The rows are grouped in 4 ways, from coarse to fine. Each group lies inside one group of the grouping before and may be the whole of it. The rows also spread widely along 16 directions, which tell nothing about the answers.
In the rows, zero is written as 128.
Some rows, each with its group in each grouping after it:
[138 146 117 117 111 128 130 155 136 128 145 145 125 167 143 110 112 129
 127 130 133 140 136 126 121 134 119 127 118 117 126 141 115 153 148 137
 129 122  98 140  84 119  98] -> Tepir vav K_517 K_249
[142 103 139 156  82 168  94 135 124 159 132 168 112 147 159 111 129 134
  84 120 127 146 141 129  93 131 156 110 152 134 160 140 129 161 166 154
 104 163 148 148  98  92 139] -> Tepir zol K_838 K_971
[ 97 136 148 133 136 134 129 150 106 126  93 115 120 131 122  98 125 153
 131 135 115 143 134 121 131 101 144 134 165  95 200 135 113 111  95 138
 130 160 145 103 152 143 141] -> Tepir zol K_545 K_713
[126 154 157 117 108 153 156 131 142 112 121 157 134 147 122  94 129 130
  97 143 109 146 116  80 161 152 117 149 116  90  75  94 123 144 118  41
 162  71 118 155  79 115  96] -> Tepir vav K_867 K_71
[105 168 130 116 124 142 152 192 106 142 159 112 136 127 111 102 123 130
 152 157 129 135 155 107 153  81 154 148 115 124 103 134 110 118 136 109
 140 139  97 145  77 131  93] -> Tepir vav K_867 K_172
[138 144 124 125 120 139 130 182 111 167 133 150 113 156 139  99 139 139
 117 121 132 135 160 108 114  99 153 133 124 124 138 146  99 146 142 147
 152 153 115 140  84 112 106] -> degab Suf K_116 K_779
[ 89 199 130 121 160 150 133 102 150 134 150 178 158 192  83 140 133 115
 135  83 137  39 165 126 112 140 173 146 138  99 146 125  94 113 132 140
 117 137  95 105 117  99 112] -> degab Suf K_577 K_359
[109 124 160 108 133 157 162 142 115 114  99 123 149  69 116 130 124  92
 128 113 101 149 164 128 175 115 140 150 144 147 106 129 152 114 129  86
 185 116 160 154 149 174 142] -> degab Suf K_577 K_433
[130  91  68 134  91 102 109 142 136  60  97  94 154 156 174 134  83  83
 202 134 130 153  81 196 140 214 118  98 112 137 153 159 159 130 157 162
 105 117 116 154 159 164 110] -> Tepir vav K_364 K_183
[122 145 129 122 146 101 138 177 122 116 126 115 138 118 140 116 130 148
 152 140 125 155 141 126 128  93 107 128 124 110 152 139 107 133 122 136
 133 134 108 127 142 131 121] -> degab Suf K_116 K_664
[ 86 133 160 109 135 131 133 128 116 122 100 128 110 104 137 140 123 153
 130 156 101 164 132 125 149 105 132 128 136  78 145 134 133  94  92 131
 154 141 174 100 141 145 125] -> degab pefid K_791 K_787
[102 118 172 100 163  98 145 154 112 127  84 161 162  74 111 138 169  77
 165 112  80 125 149  98 134 101 168 157 152 100 112 134 151 117 116  54
 196 112 159 172 184 134 107] -> Tepir zol K_872 K_640
[ 91 130 116 138  85 161  93 106 149 122 118 103 144 122 151 150 116 135
 136 181 103 142 111 112 171 126 157 116 117 104 100 117 131  94 132 114
 136 137 158 145 107 129 100] -> Tepir zol K_838 K_159
[ 84 125  94 141 135 127 120 161 132 138 119  96 155 162 166 125 166 129
 139 135 106 112 119  77 150 109 188 151 107 123 116 120  83 153 149 121
 186 145 102 187 125  95  78] -> degab Suf K_239 K_440
[120 116 130 115 128  88 132 157 113  79 139 189 143 147 140 109 117  88
 158 102 146 115 121 155  88 195 117 118 140  99 129 146 135 117 148 115
  80 105 103 148 143 117 126] -> Tepir zol K_545 K_170
[111  78 148 142 113 137 134 134  57 108  91 139 128  94 150 110 170 131
 137 132 138 192 105 103  90 144 172 110  87 136 144 155 173 127  96 148
 144 151 152 127 151 152 115] -> degab Suf K_116 K_779
[117 103 105 124  88 119  89 154 112 106  80 103 121 122 175  99  94 159
  95 150 123 134 124 115 157 140 125 114 161  99 150 124  86  65 105 135
 121 152 156 132 136 169 142] -> Tepir zol K_838 K_159
[112 135  93  88 142  95 135 150 121  93 156 137 148 101 162 151 102 113
 145 119 106  78 137 133 157 172 128 130 103 126  71 108 111  69 146 109
 147 127 110 155 136 148 117] -> degab Suf K_116 K_779
[133 101 142 129  84 130 128 108  99  73  91 165 108 170 154  80 120 145
 101 115 165 196  99 133  87 196  95  99 112 110 156 162 147 144  92 158
  95  94 125 100 113 156 126] -> Tepir zol K_838 K_159
[135 120 102 141  76 119 107 168 124  86 117  86 148 101 164  90  98 152
 122 180 132 151 102 119 173 153 104 108 131 110 104 105 104  85 124  93
  95 115 124 157 117 154 132] -> Tepir zol K_872 K_640
[ 88 124 136 101 149 127 171 155  66 132 131 124  91 105 117 120 117 125
 163 137 106 148 134 156 156 154 177 126 115 126 124 146 161  77 108 138
 154 155 161 113 117 163 124] -> Tepir zol K_872 K_640
[131 154 154 150 122 169 113  85 185 144 116 145 125 134 119 146 114 139
 117 142  69 127 124 149 152 130 127 120 167  88 174  93 142 149 140 103
 131 135 170 116 135  90 144] -> Tepir zol K_872 K_640
[121 160 107 108 117  90 125 128 132  84 130 127 156 143 125 133 125 127
 195 149 160 155 117 135 120 142 105 100  72 111  99 169 144 109 100 154
 105  90  93 104 116 161  77] -> Tepir zol K_545 K_713
[103 189 138 109 159 159 177 128 115 116 142 145 113 163  84 100  91 138
 116  76 148  94 176 172 139 153 125 137 142 131 171 141 108 104 111 168
 107 133 108  72 105 158 159] -> degab Suf K_116 K_779
[161 146 144 145 111 131 108 195 155 157  92 143 151 150 134  90 153 129
 122 130 121 151 156  88 115  62 120 143 165  98 163 133  87 185 145 100
 156 124 113 167 125  95 110] -> degab Suf K_577 K_433
[150 123  83 123  81 143 122 165 102 160  99 114  91 181 145  92 111 138
 141 150 126 149 110 126 151 166 173 108  98 125 125 148 130 113 118 157
 159 149 142 130  61 158  81] -> Tepir vav K_364 K_183
[144 154 147 145 100 170 116  93 137 130 194 145 141  99 150 146 137 178
  82 139 154 151 156 121  94  87 105  95  83 161 113 128 138 163 148 179
  82 141 106  98  88 110 135] -> degab pefid K_791 K_787
[115 135  85 126 141 116 148 173  94 122 160  92  88 139 162 117 104 180
 174 180  99 148  83 147 151 164 139 107  81 101 153  99 125  99 119 157
 133 179 116 105 109 123 112] -> degab Suf K_116 K_664
[143 133 125 150 116 166 108  87 172 165 130 113 113 124 145 166 114 146
 101 128  94 143 147 175 158 118 133  97 136 152 154 136 148 157 162 173
 127 154 174 119 116 120 151] -> Tepir vav K_517 K_249
[ 71 126 143 107 118 146 144 106 121  74 152 160 133 138 144 136 100 108
 134 137 110 127 108 130 139 190 134 136 120  96 100 110 143 101 137  95
 122 111 123 138 115 122 114] -> Tepir zol K_838 K_159
[141 134 165 121 131 145 128 117 109 129 147 182 132  90 142 126 145 156
  73 107 119 108 152 101  91 115 126 124 131 120 140  99 126 127 125 124
 122 151 131 110 140 117 150] -> degab pefid K_791 K_787
[115 165 131 127 114 127 113 132 156 134  89 109 172 119 103 131 147 118
 158 149 128 136 147 102 171  90 148 125 118 110  87 148 122 105 107  99
 147  92 138 146 119 149  89] -> Tepir zol K_838 K_971
[161 182 134 113 132 125 149 149 110 113 143 152 144 146  96  83 120 143
 140 100 166 119 162 135  89 115 103 121 119 135 167 145 120 135 102 157
  99 123  74  81 113 159 123] -> Tepir zol K_872 K_640
[141  91 136 144 117 135 133 139  70 135  88 147 122 143 150  87 174 139
 109  99 139 162 117  94  75 135 173 122 104 150 168 153 148 175 108 157
 153 152 123 131 136 136 113] -> Tepir vav K_867 K_71
[ 69 167 154 162 134 156 123 100 164 114 126 111 139 177 124 124 140 170
 113 158 116 146 114 105 146 100 132 140 135  75 160 118  98 166 119 117
 110 119 113 117 114  78 113] -> Tepir vav K_867 K_71
[155 116 164 111 111 103 130 154  77  77 121 178 114 104 159  80 117 181
 109 166 119 173  87  84  75 145  72 119 120  53 165  92 135 110  74  92
 108 136 112  88 142 140 124] -> Tepir vav K_867 K_71

New rows. What belongs after each?
[ 75 121 153 126  75 156  86 102 162  45 126 125 194  96 181 155 101 122
 111 167 133 162 129  90 117  84  82 142 145  95 127 123 112 132 143 111
 116 116 107 149 156 129 111] -> degab pefid K_791 K_787
[125 145 104 111 146 120 174 133 112 123 118 119 108 163 118 101 124 125
 137  90 122 117 129 155 168 196 152 122 101 150 110 136 133 125 116 134
 158 100 120 129 102 156 120] -> Tepir zol K_872 K_640
[135 142 144 129  97 132  78 116 171 137  85 162 140 157 134 142 118 122
 132 147 114 148 134 125 109 102 119 118 163  66 171 153 127 132 125 134
 124 130 157 118 131 117 102] -> Tepir vav K_517 K_249
[ 88  92 155 125 127 119 151 139 127  62 117 106 115 124 199 103 119 165
  56 110 127 199 133 122 143 126  60 139 144 129 143 134  91 188 136 132
 139  91 113 153 145 128 163] -> degab pefid K_791 K_787
[168 178 149 111 146 112 146 164 144 127 125 138 135 116 115 103 114 157
 132 135 104 134 148 123 137  90  74 135 142  95 158 105 114 141 110  96
 137 118 105 106 134 138 130] -> Tepir vav K_867 K_71
[ 80 130 123 128 142 119 151 197  93 140 124  95 102 111 126 105 119 142
 132 152 112 130 137 144 203 147 171 129 141 104 100 125 100  62 128 106
 131 143 164 153 108 138 147] -> degab Suf K_577 K_433
[ 98 139 121  94 132 151 161 204  73 160 171 146  79 165 139  81  93 137
 105 108 123 105 175 122 128 115 170 158 155 134 151 137  84 113 152 153
 156 187 105 133  64 131 125] -> Tepir zol K_545 K_713
[141 181 161 121 150 177 141  79 185 193 144 148 118 117 109 177 144 143
  93  99  90 123 194 150 155  70 134 122 126 154 122 132 142 175 150 154
 170 126 166 106 102 109 138] -> degab pefid K_791 K_787
[158 158  88 138 127 157 165 147 123 119  92  90 121 169 110  82 107 142
 171 131 110 131  90 153 171 194 142 119 107 124 184  91 142 127  99 128
 159 137 119 103 127 162 122] -> degab Suf K_577 K_359
[136 156 122 140  84 184 116 113 124 146 158 153 134 153 129 106 128 151
  84 126 148 108 145  99 120 136 160 116 105 145 105 119 116 127 137 140
 107 140 108 125  60 118 113] -> Tepir zol K_838 K_971
[182 182 125 155 122 138 122 157 163 161 134 124 127 140 118  96 132 177
 112 142 122 118 133 136 148 114 108 103 133 104 153  94 102 144 128 122
  96 127 124 114 106 100 142] -> degab pefid K_791 K_787
[ 73 110 158 138  87 183 121  36 145  98 119 164 116 188 158 157 134 126
  99 129 134 202 110 119  96 157 138 119  89 122 122 174 169 194 134 168
 138 100 137 115  84 108  88] -> Tepir vav K_867 K_71
[133 128 115 139 117 147 112  69 142 113 122 167 176 140 128 158 153  90
 153  96 121  87 111 131 103 188 177 107  90 148 115 124 174 137 141 130
 126 119 122 139 149 117 102] -> Tepir zol K_838 K_971
[150 150 130 128 127 136 136 167 126 141 110 134 123 122 110 117 110 122
 170 137 120 151 141 169 130 123 125 115 141 111 177 142 146 115 125 147
 122 150 146 107 134 142 133] -> degab Suf K_116 K_664
[109 132 149 147 109 151 112  60 108 104 112 164 142 152 125 127 164 152
 125 131 146 149  97 101  77 158 158  98  83 107 150 139 164 132  85 157
 102 130 129  85 128 123 100] -> Tepir zol K_838 K_159
[101 150 169 132 158 130 138  86 140 133 119 168 136 149 121 139 182 153
  81  88 132 132 158  93 109 111 139 130 114 116 116 143 113 167 110 135
 144 101 127 118 124 102 122] -> degab Suf K_577 K_359
[ 72 143 169  96 134 149 147 133 135 112 126 135 126  97 114 140  80 102
 106 110 112 130 197 165 174 103 119 151 193 124 126 155 117  91 143 119
 133 120 164 132 125 161 162] -> Tepir zol K_872 K_640
[121 139 121 130 141 118 147 159 156 120 118 131 134 179 135 107 122 103
 131  97 114 123 134 149 151 156 125 142 150 119 142 136 108 176 163 110
 141  97 105 171 124 105 123] -> Tepir vav K_517 K_249
[ 69 109 147 131 137 105 137 151  79  81 114 143 161 133 135 108 167 113
 154 124 147 143 113  92  94 135 168 141 109 107 127 156 130 130 110 115
 118 124  98 149 153 123  96] -> Tepir vav K_867 K_172
[151 124 134 134 127 128 120 125 148 131 137 151 137  92 147 149 127 125
 112 115 112 131 148 155 132 141 112 105 127 141 115 126 141 134 158 127
 114 123 150 144 140 116 154] -> degab Suf K_116 K_664
[176 139 124 122 148 100 151 212 109 158 130 137 124 104 133  99 149 132
 160 132 103 144 136 125 131 112 128 122 112 121 131 117 130 145 137 102
 159 137 119 155 128 117 117] -> degab Suf K_116 K_779
[123 140 165 168 182 131 157 132  89 161  98 120 120 100  75  98 179 158
 117  97 115 110 137 151 145 135 187 110 144 130 186 123 143 117  92 129
  96 153 172 102 168 128 183] -> Tepir vav K_364 K_183
[103 137 134 115 116 119 109 174 145 131 112 169 133 186 136 131 120  85
 171 123 135 149 158 143  97 112 137 138 157  87 153 189 114 151 160 151
 136 129 121 149 115 104  90] -> degab Suf K_577 K_433
[129 134 121 101 131 108 129 162 147 133 122 139 141 100 138 157 119  93
 164 138  94 127 149 143 172 135 132 126 126 114  73 134 135 101 153  93
 166 110 153 168 128 137 109] -> degab Suf K_577 K_433
[119 112 175 137  99 147 125 151 113 102 161 178 120 114 155  98 114 138
  90 143 127 168 131 118  93 130  98 127 159  99 145 118 128 149 155 102
  84 132 121 142 111  93 149] -> Tepir zol K_545 K_713
[134 162 140 119 137 159 174 189 127 144 177 114 143  72  99 120 102  93
 176 151  80 124 153 158 184 111 145 145 140 147 107  92 157 124 175  63
 150 137 127 168 110 123 131] -> Tepir zol K_872 K_640
[116  89 108 111 121 102 117 161 106 110 139  85 112  82 216 144 114 177
 112 163 103 187 132 117 142  89  96 116 106 140 126 134 108 128 136 169
 163 164 129 137 137 155 126] -> degab Suf K_239 K_440
[102 162 147 108 142 132 151  99 137 103 147 145 159 122 107 161 132 103
 174 128 126 142 141 139 127 124 129 129  86 130  94 153 170 140 128 125
 138  98 109 118 121 138  91] -> Tepir vav K_867 K_71
[171  81 113 115  87 132 116 193 106 158  86 174 103 153 167  97 121  90
 117 102 117 150 142 131 112 165 157 124 153 133 137 151 130 142 159 130
 175 145 157 179 108 134 115] -> degab Suf K_577 K_359
[ 88 113 156 144  79 187 113 122 139 135 103 133 124 141 158 119 135 134
  68 141 130 189 153  90 144  93 145 139 140 123 112 153 109 160 145 129
 156 122 155 162  81 113 115] -> degab Suf K_116 K_779
[130 135 143 127 124 136 125 111 117 138 145 147 124  92 131 140 136 153
 108 149 109 132 125 117 137 138 144 107 104 113 100 110 150  99 119 115
 119 139 155 117 112 129 126] -> Tepir vav K_517 K_249
[ 87 144 128 152 130 119 143 142 143  72 113  85 151 138 118 102 109 131
 137 137 138 138 115 163 186 167 110 122 144 108 132 131 109 116 125 106
  73  86 120 143 139 139 153] -> Tepir vav K_364 K_183
[136 208 136  85 118 192 136  56 172 145 160 206 156 172  92 176 121  98
 149 108 113  80 163 106 104 131 149 139  79 120  94 119 159 137 133 130
 186 121 103  88  72 124  58] -> degab Suf K_577 K_433
[132 145 157 161 113 153 104 150 130 144 120 136 134 113 118 113 133 156
 115 149 137 152 151 133 116  85 128 113 164  99 183 132 114 125 126 142
  83 161 149 110 133 113 155] -> degab Suf K_577 K_359
[117 136 133 121 115 157 123 110 114 132 121 146 137 146 131 128 136 126
 131 112 130 130 146 114 101 115 161 126 115 141 153 149 139 139 123 164
 146 152 121 113 118 140 105] -> Tepir zol K_838 K_159
[162 166 101 135 141 105 123 141 127 157 119 100 170  78  91 141 152 122
 164 123 136  86 155 153 171 123 167  93  97 162  87 141 146  75 119 133
 107 127 145 129 139 171 129] -> Tepir vav K_517 K_249
[127 112 117 130 113 192 123  69 110 137 124 109 142  75 155 172 131 141
 115 122  98 134 140 123 128 116 172 111  87 190 148 118 174 122 126 180
 177 191 158 103 147 168 131] -> degab Suf K_116 K_664
[ 95 141 123  94 105 121 111  92 149  73 101 144 170 131 140 150 108 101
 143 133 124 118 131 108 143 148 122 134 119 100  88 139 127  89 109 107
 151  91 123 133 133 164  85] -> Tepir zol K_872 K_640
[152 159 167 142 119 163 132  63 201  94 111 143 157 139 126 142 125 136
 113 119 107 175 127 141 120 112  57 121 130 121 169 119 158 219 131 116
 128  79 113 106 144 115 131] -> Tepir vav K_867 K_172
[156 142 119 135 131 155 144 123 119 148 111 134 108 149 122 104 124 148
 118 109 100 112 118 139 137 164 153 118 124 132 172 103 141 136 114 135
 144 154 138 106 120 135 135] -> Tepir vav K_867 K_172
[ 98 108 147 135 125 142 151 122 108 130 149 157  99 119 136 137 137 120
 130 146  97 152 100 146 151 195 169 112 101 113  79 119 172 119 144  96
 123 120 166 151  97 100 121] -> Tepir vav K_867 K_172
[176 154 131 118 118 128 131 167 116 143 127 151 122 133 128  97 128 154
 150 158 101 139 110 100 109 117 120 124 112  88 158  97 137 135 106 101
 149 148 111 110 112 125  93] -> Tepir vav K_867 K_172
